The rows of a group lie close to one hidden flat surface of 9 dimensions, which passes through zero. Surfaces can cross.
Some rows, each with its group after it:
[ 11  -9  -5  -1   2  11  -1   8   2 -16  -2  14   8]
J_858
[-8 -4 -6  2 -2 -5  3 -2 -4 -2  1  4  3]
J_728
[ 0  4 -6 12 -5 -6 -1 11 12 -3 -7 -3 -1]
J_632
[  1  -2  -8   5   1  -5   0   5  14   6 -12  -3  -1]
J_632
[  2 -10  -7  13  -6   5   3  11  -3   5 -17   1  21]
J_196
[ 2  7  2 -1  1 -5 -1 -1 -1 -5  8 -6  1]
J_196
[ 9 -3 -7 -7 -1  9 -6  2 -3  1  9 -1 -5]
J_613
[ 1  6  2 -3 12  4  0  8  4 13  7  8 -4]
J_596
[10 -1  3 -2  0  4 -2 10  0 17 -6  1 -4]
J_728
[ -4  -1   9 -12  10   1  -2  -6   1   4  -1  -4  -1]
J_728
[  9 -20   8  14  -4 -12  -1   8   1  19   7   3   2]
J_596
[-13  -6   6  -3 -10   4  -2   3  13  25  -5  -1  -1]
J_858
[ 14  -2   0 -14  -1   7  -5   6  21   9  -4   6  -7]
J_632
[ 13  -9  -5  -6  11   8  -5   4 -12  -4  -9  -8   3]
J_196
[  4  17   9  15  -4  -8   1  14   3 -13  -5  -2  -6]
J_196
[ -6  -3  -1 -13  -8  -6  -6   3   4   1  17   2 -17]
J_613
[ 2  5 -7  1  0  2 -1 -5 -3  0 11 -3  2]
J_613
[20 14 -1  8 -7  8  4 10  8  1  6 16 15]
J_196
[ -2  10   9  -5   5 -10   1  -4   5   2  -5 -11   3]
J_858
[ -1   8   4 -16  10 -16   0 -14 -11 -16   7 -12  -3]
J_858
[  2   1   1  -6  -7 -13   1  12  -2  -1   0   1   0]
J_698
[-20  -8  -1  -4  -2  -1   4 -13 -18   7   3   0   0]
J_632
[ 14 -11   0   0  29   5  -2   8   2  -4  -5   8   8]
J_632
[ 9  5  1  2  7 -1  1 -5  0 -9 -8 -3 -2]
J_632
[ 22   4   1   2  16   4  -7   9   2   0  -4 -12  -5]
J_613
[ -1  16 -13  21 -10 -20   9  21  -1   4   2   0  18]
J_698
[ -1 -13 -11   7 -13   3  -3   5 -10  -1   5 -10  27]
J_196
[ -1 -16   4  -5   9  13  -9  11   7   2  -1   4 -11]
J_613
[  7   4  13   1  -5  -5   4   1  -9  -6  -5   6 -11]
J_858
[ -2   4   3 -10  26   9  -9  -1   6   9  19  -2 -14]
J_858
[ -1   0 -27  11  16   8  -3  -7  -7  -6  11  -5   3]
J_858
[-15  -1  11  12   9  -1   1   6  13   3 -16  -1  -4]
J_698
[  0  -3   2   2 -11  -3  -2   1  -7 -11   6  -4   0]
J_698
[-3 -3 12 10  3 -5 -5 12 15  9  5  0 -9]
J_596
[-3  6 -4 -4 13 -6  1  0  5 11 -4 -1 -4]
J_858
[  1  -6  -8  -2  -4   3   1 -18   0   2  -8  -7  -4]
J_632
[ 15   3   3   7  -7   6   5  -6  -4   6 -11   7  -6]
J_858
[ 6 10  9  3  3 -6  0  3  8 -1 -2 -2 -6]
J_596
[ 4 -2  2 -7  6  2 -1  9 -5 -6  2  5  6]
J_613
[-14   9   0   6   0  12  -1   7  -1  -8  14   4  15]
J_613
[ 10 -10  12   0  -2  -2   2  11  -4  -6 -22   4   0]
J_613
[-13   5  -3   3 -18   0  -4   4   6  -1  16  -1  -8]
J_613
[ 27  -1   8   2  -4   3   2  -8 -15 -13   9   3  10]
J_632
[  2   6  -4  -4 -16   2   5 -14  -1 -13  -4   4  -1]
J_728
[  6   5  -9 -14  -3  -5   2 -12  -3   9  12   1  -3]
J_858
[-8 -3 -6  7 -7  8 -8  7 11  1 11 -4 -3]
J_632
[-2  0 -9 -7  4  4  0  0  1  5  6  8 -4]
J_728
[ 10  16  13   8  -3  -5   7   1 -19   5  -3  -6   7]
J_728
[ -3  -3   6 -26   0 -12  -7  -2  20   0  -2  -8  -8]
J_728
[  2   8   5  -3 -10 -17   7  -3  -1   2 -20  -6  -6]
J_196
[ 16  17  -9 -16   4  -8   6  -3 -12  -5  16   9   1]
J_596
[-11  -9  -7   8   0   6  -3   9  -1   1   4   5  -2]
J_858
[ 17  11 -15  -2  -1  -7   3 -24   7 -14   1  -4  -4]
J_728
[ -7  -7   4   7 -21 -10  10  -7  -7  -6 -14  10  -7]
J_698
[-2  0  3 -1 15 11 -5  2 10  1 -9 -1 -5]
J_632
[  2 -14 -15   7   9  -2   1  -5   2   6  -2   3   0]
J_728
[  1 -13  -7  -4  15   9  -6   7  11   3  -3   6  -2]
J_632
[ -5   6   2   6  -2 -11   6  -8   7   8   5   3   2]
J_698
[ -7   9   6 -16   8   3   4 -24   8   8  -1   0   0]
J_613
[-16  -3   2  -5  -7  -8   0  -4   7   5   5  -1  -6]
J_196
[20  3  1  2  8  8 -4 24  6  2 10 13  6]
J_698
[  4  13  -3  11   6   4   5 -16  -2   1   4   0   3]
J_698
[-7 -1 -4 -5  2 -1 -3  2 -1  1 11  1 -3]
J_596
[  8  -3   2  17 -12  16   3   4   3   1 -13   7  14]
J_196
[ -1   3  -8   0  -4  -3   7  -3  -7  -1 -17  -2  11]
J_596
[ -2   7   4   8  13   8   3 -19 -10 -11   2  -4   8]
J_728
[-1  7  6 -2 -6 -3 -3  7 11  2 -4 -7  3]
J_196
[-3 -1 -1 -8  2 -5 -4  2  9 -6  4 -1 -6]
J_596
[-16   8  14  14  -3 -27  -1  15   7 -11  -4 -20   3]
J_698
[  6   2 -20 -23   2  -8   7  -6  -5 -14 -15   6   8]
J_596
[  5 -15  11  -6 -22  -3   0  -7  -2  -1  -3   6  -5]
J_698
[-8 13  2 -2 -9 22  0  7 -5 -8  8 14 -1]
J_728
[ 25   4   2  -7 -15   5   0   9  -9  -3 -14  -2   0]
J_613
[ 4 -6  5  6  3 10 -4 -3  0  1  1 -1  1]
J_596
[ -3   0  -6 -16  -4  -7  -6 -14  -3   4  10 -25   7]
J_698
[  3  -4  -5 -15  15  -8   1  12 -11  -4 -12   9 -24]
J_196
[ 7 -5  2 -4  2 -2 -1 -9 -5  8  9 -3  0]
J_596

New rows. What belongs after each?
[-13   5  -7  -9  17  14  -6 -10   2 -14  -3 -14   4]
J_596
[  1   2 -12   0  -9  -7   2   9   4   9  10   8   3]
J_858
[  6  12  -3   5  -4  -4  10 -15 -13  -4  -3  -2  17]
J_613
[-8 18 11 -1 -2 -5  3  8  0 -3 -1 -1 -5]
J_632
[-11  -2   6  -1 -14   5   4  16   2   1 -15  15  -5]
J_632
[  0  -7  -2  -1 -13   7  -2   1   3   1  -1   5  -3]
J_632
[ -1   1 -11   4  -6 -10   4   9 -10   0   9  12  -8]
J_858
[  1   6   7   3   2   0  -4  10  16 -12  -1   2 -11]
J_596
[ -3 -22  -1  11  -3 -12   2   8   5  14 -15  -3  10]
J_596
[ 15 -16   9  18  -8  -1  -4  20  12  -2   5  14  -6]
J_596
[-4  1 -9  5 -5 -5  3  6 -7 -7 -2  1  9]
J_596
[  6 -15  -7 -11   2  -8   5  10 -11   3 -12  12   7]
J_613
[-21  15   6  10   1  -5  -3  22   9   3  11  -4  -1]
J_632
[ -4  12  11 -13  -7  -1   7 -13 -15  -4  -2   2  -7]
J_632
[ -7   4   9  -3  -6 -14   4   9   3   9  -7   2  -5]
J_858
[ -8 -13   0  -5  -5   4   0  16  -8  -7   0  15   8]
J_613
[  3  -3   9 -11 -13   4  -5  10   6   7  -5   0  -7]
J_728
[ -7  12   8  26 -22   2   3   6 -10  -7  10   0  -3]
J_596
[-18  11  15 -21  13 -12   5   5  -2  11  -5   0   4]
J_728
[-17  -6  -5   6   2   4  -3   4  -1  -4  -1  -7   6]
J_596
[-11 -25 -14  -2   1  -4  -7   6  -1 -11   9  -4  10]
J_596
[ 17  -1  -2 -11 -16   1  -2 -15  -4  -2  14  -1  -1]
J_632
[ -7  -1   3  -1  15 -18 -10   8  16 -13  15 -16   1]
J_728
[-10   2   7  15   7  -1  -1   6   1  -7  -6  -2 -11]
J_196
[ 3  6 -6 24 12  3  6  6 -5  8 -8  3  7]
J_728
[-18 -10   1 -14  27 -14  -3 -12  16  -1  -3  -8   2]
J_728
[ -4  -1  -6 -10  -6  -7   3 -14  -5  -5  -9  -9   5]
J_596
[-13  -5  -7   5  -4   8  -1   0  -9  -4   4  -2   6]
J_596
[  9  -2 -13   5   2  -3   0   1  -4   3  10   3  -2]
J_728
[ -2  20   8   1   4   2   0  -4  -3 -16   8  -5   4]
J_728
[  4 -13 -12 -12  -6  -5  -4  18   0  -2  22  18   0]
J_632
[ -1 -11 -16   4   5   1  -8  -4   9   4  13  -8   0]
J_632
[  0   7   9  -5  -4 -11   9   6  -7   4 -10   8   4]
J_632
[  1  -1  23   4 -17   6  -2   0   2  -2   0  -3   1]
J_858
[20 -4  9 13 12  8 -2  6  8 -2 -9  0  6]
J_596
[ 8 -5 -4 -6  1  8 -1  1 -2  3  0  3  6]
J_196
[  5 -14  -5   7   3 -20   5  -9   8   8 -21  -9   2]
J_728
[ -1   6  -3  -5 -10  -8   1  -7  14  16  -4  -9  -3]
J_632
[-19   1 -11 -15   1   6   3 -13 -13  10   1  -3   4]
J_596
[11  0  5 -2 -3 -3 -4 -4  1 -2  3 -8 -3]
J_728
[  0 -14   2  -1 -15   1  -1  10  -3  -3   4  11  -1]
J_698
[ 0  5  4 -2 10  4 -1  4  5  9  4  3 -5]
J_596
[ 0  1 -3 -2  5  5 -1  4  0 -2  4  5 -1]
J_596
[ -6 -11   3  -9 -24  -2  -7   9  11  -9   1   0  -6]
J_728
[ -7 -13  -7  19  19   9  -5   1   5  -4   4  -2   5]
J_728
[ 15   0   6  -2  -9   6  -2  -6   1 -12   5   6 -10]
J_596
[  8 -21  -5  15   3   8   1  -7  -1   3 -17  -2  10]
J_632
[-4 -3  1 -7  3  1 -2  2  6  6 -6 -1 -4]
J_196
[  1  15  25 -23  11  10   0  -1  -8  15  -3  -2  -1]
J_728
[-1  6  9 -1  9  3  3 -1 -6 -5 -9  1 -2]
J_632
[ -7  -7   4  -5 -15   4  -4  15  12   6 -14   0  -3]
J_196
[  0  -8   6   1 -28   0   3 -10  -6  -3 -21  -6  -5]
J_196
[ 2  2 10 -2  8  8 -1  2  5  7 -9  1  1]
J_632
[ -7  12   7  -8  -3   2   2 -12   7   2 -15  -5 -10]
J_596
[-15 -11   5   0  -1  -5  -3  -8   5  14  -5 -13  -2]
J_596
[ -5   8 -17   8  -4 -11   7  17  -5   2 -13  -2   9]
J_698
[10  9  9 -3  3  8 -3  7  9 -5 -3  3 -4]
J_632
[ 12   8   5 -12   6 -18   3  -8   1   2  -5  -7  -8]
J_613
[ 18  -3   8  -3   9   2  -8 -13  -6  -2  12 -15  -3]
J_728
[ 10   1  10   2  14 -10  -2  -5   7   7  -3 -14   4]
J_596
[-1 16  4 13 -9 -2  6  4 -8  1  0  2  2]
J_596
[  3  -2   5  -4  -4 -18   6 -15   0   3  -9  -3  -9]
J_613
[ -2 -10  12  -1  15  15   2  -3  -8   3 -15   7   4]
J_632
[  5  -9 -14  11   6   0   8  -2 -24  12  -4  -4  30]
J_596
[ -3 -11 -10  -1   3  -6   0  -3  -7   0  12   2   0]
J_728
[ 21   9 -15  -2  -1   1   1 -16   3  -6   6   0  -6]
J_728
[-1  4 -1  6  0 -7  3  4 -3 -2 -4  0 -2]
J_858
[-5 -9  2  8 -8  5 -3  8 -6 -5  7  1  2]
J_728
[ -4   8  12  12 -15 -16   5  -6  -9 -13 -18 -13 -14]
J_196
[-15  -1  -3   3  -3  -3  -1 -12   5   5  22  -2   9]
J_196
[  2  -6  -2  24   3  -6  -1   2 -15 -21  17  -3   7]
J_613
[  6  -1 -11  -5   0  -7  -1  -3   9  -2   4   0  -5]
J_728
[  4  -8 -13   9  -7  -9   7   3  -7  11  -8   6   1]
J_728
[ -8   5   4   1  -5  -2   0 -11   4  -1   7  -4  -7]
J_613
[-12  -5  -6  -4  -1  -4  -3   7   7   2   5  -1   7]
J_858
[-25  -4  -6   3   5  -2   0 -10   0  14   1 -11  -1]
J_632
[-10  20  -5 -12   3 -16   3 -15   4   5  -1 -15 -11]
J_632
[ 11   5  17  18 -13  10   0   3   3  -1  -7  -2   5]
J_858
[  1  -6   7  -9 -10  -2   6 -17 -10   4 -20   1 -10]
J_858
[ 13  14   4  -8  -9  23  -2  12   0   2 -13  -1   9]
J_613
[ -6  -7  -7  -7 -28   2   6 -14 -17   1  -4   7  -3]
J_596
[ 0  3 -4 -1  5 -7 -2  9  4 -2 10  0  0]
J_632
[ -5 -13  21  -8   1  -4  -4   0  -9   6   0 -12   3]
J_728
[  3  -1   4  -9  15  28 -12  -6  15 -20  -1   0 -11]
J_596
[  0  -3  -6   2  -5   6   2 -12   0 -11 -22  -3 -10]
J_632
[ 11  -6 -20 -23 -11   0  -1   8 -14   5  -3  -1   6]
J_698
[ -6 -10   1 -14 -10  -4   0  -5  -2  -5  -3   1   4]
J_858
[ -2   1   0  -3  -8  -4   3   0   7  -4 -17   2  -4]
J_596
[-10 -10 -17  -1   1   2  -1   5  -1   8   6   8  -4]
J_858
[ -3 -11   4 -17   8  -6   0  -6  -6  -5   9   9  -3]
J_613
[ 0  0  2 18 -3 10  1 -2  3 -2  5  3 11]
J_196
[  6  -1  -4  -5   8   3  -2   2  -2 -10   9   6   0]
J_858
[-9 -4 -2 -1 14 18 -8 -2 11 -9  7  2 -2]
J_728
[ -6   4  11  -8  21  -3   5   3 -12   2  -2   7   4]
J_632
[ -8  14  -2 -13  -6 -10   8  -6  -2  -6   0   6   0]
J_728
[  9   5   7 -13   3  -4   0   1   6  -1   2   2   3]
J_858
[ 24  11   8  -4  10  13 -10   7  -3 -16   6 -11   0]
J_196
[-12  17   7 -21   0  -4   4  -1   9  10 -16   2 -16]
J_632
[ -5  -3 -10   3   8  -3   1  14  -8  11  13   8  10]
J_596
[ 1  1 -3 -2 -5 -7  2 -1 -4  0  2 -3  4]
J_196
[-12  -9  -7  -6 -13  -4  11 -24   0  17 -16  10  -5]
J_698
[-13   5   2   1 -13   6   1  13   2  -5  -2   9   1]
J_728
[ -5  -2   2 -25  -3  -4  -4 -13  11  16  -4 -16   5]
J_196
[ 10  -2   1   5 -12   5   4  10  11   9 -13  11   8]
J_858
[ 18  -7  -5 -13  12 -14   3  -7   0   7  -9  -3  10]
J_596
[-4 -2  0 -8 -2  4  1 -6 -7 -1  5  5 -1]
J_728
[-12   4  27   7 -16 -12   6  -2 -24  -9  -6 -10  14]
J_728
[ -7 -14  -5  10  -9   5   1  -2  10  -5 -15   2   1]
J_728
[ -3  14  11  15  -5  -6   3   4  13   1 -12  -8   5]
J_196
[-12   6   0   8  -4   0  -3   1   4   2   7  -8  -2]
J_632
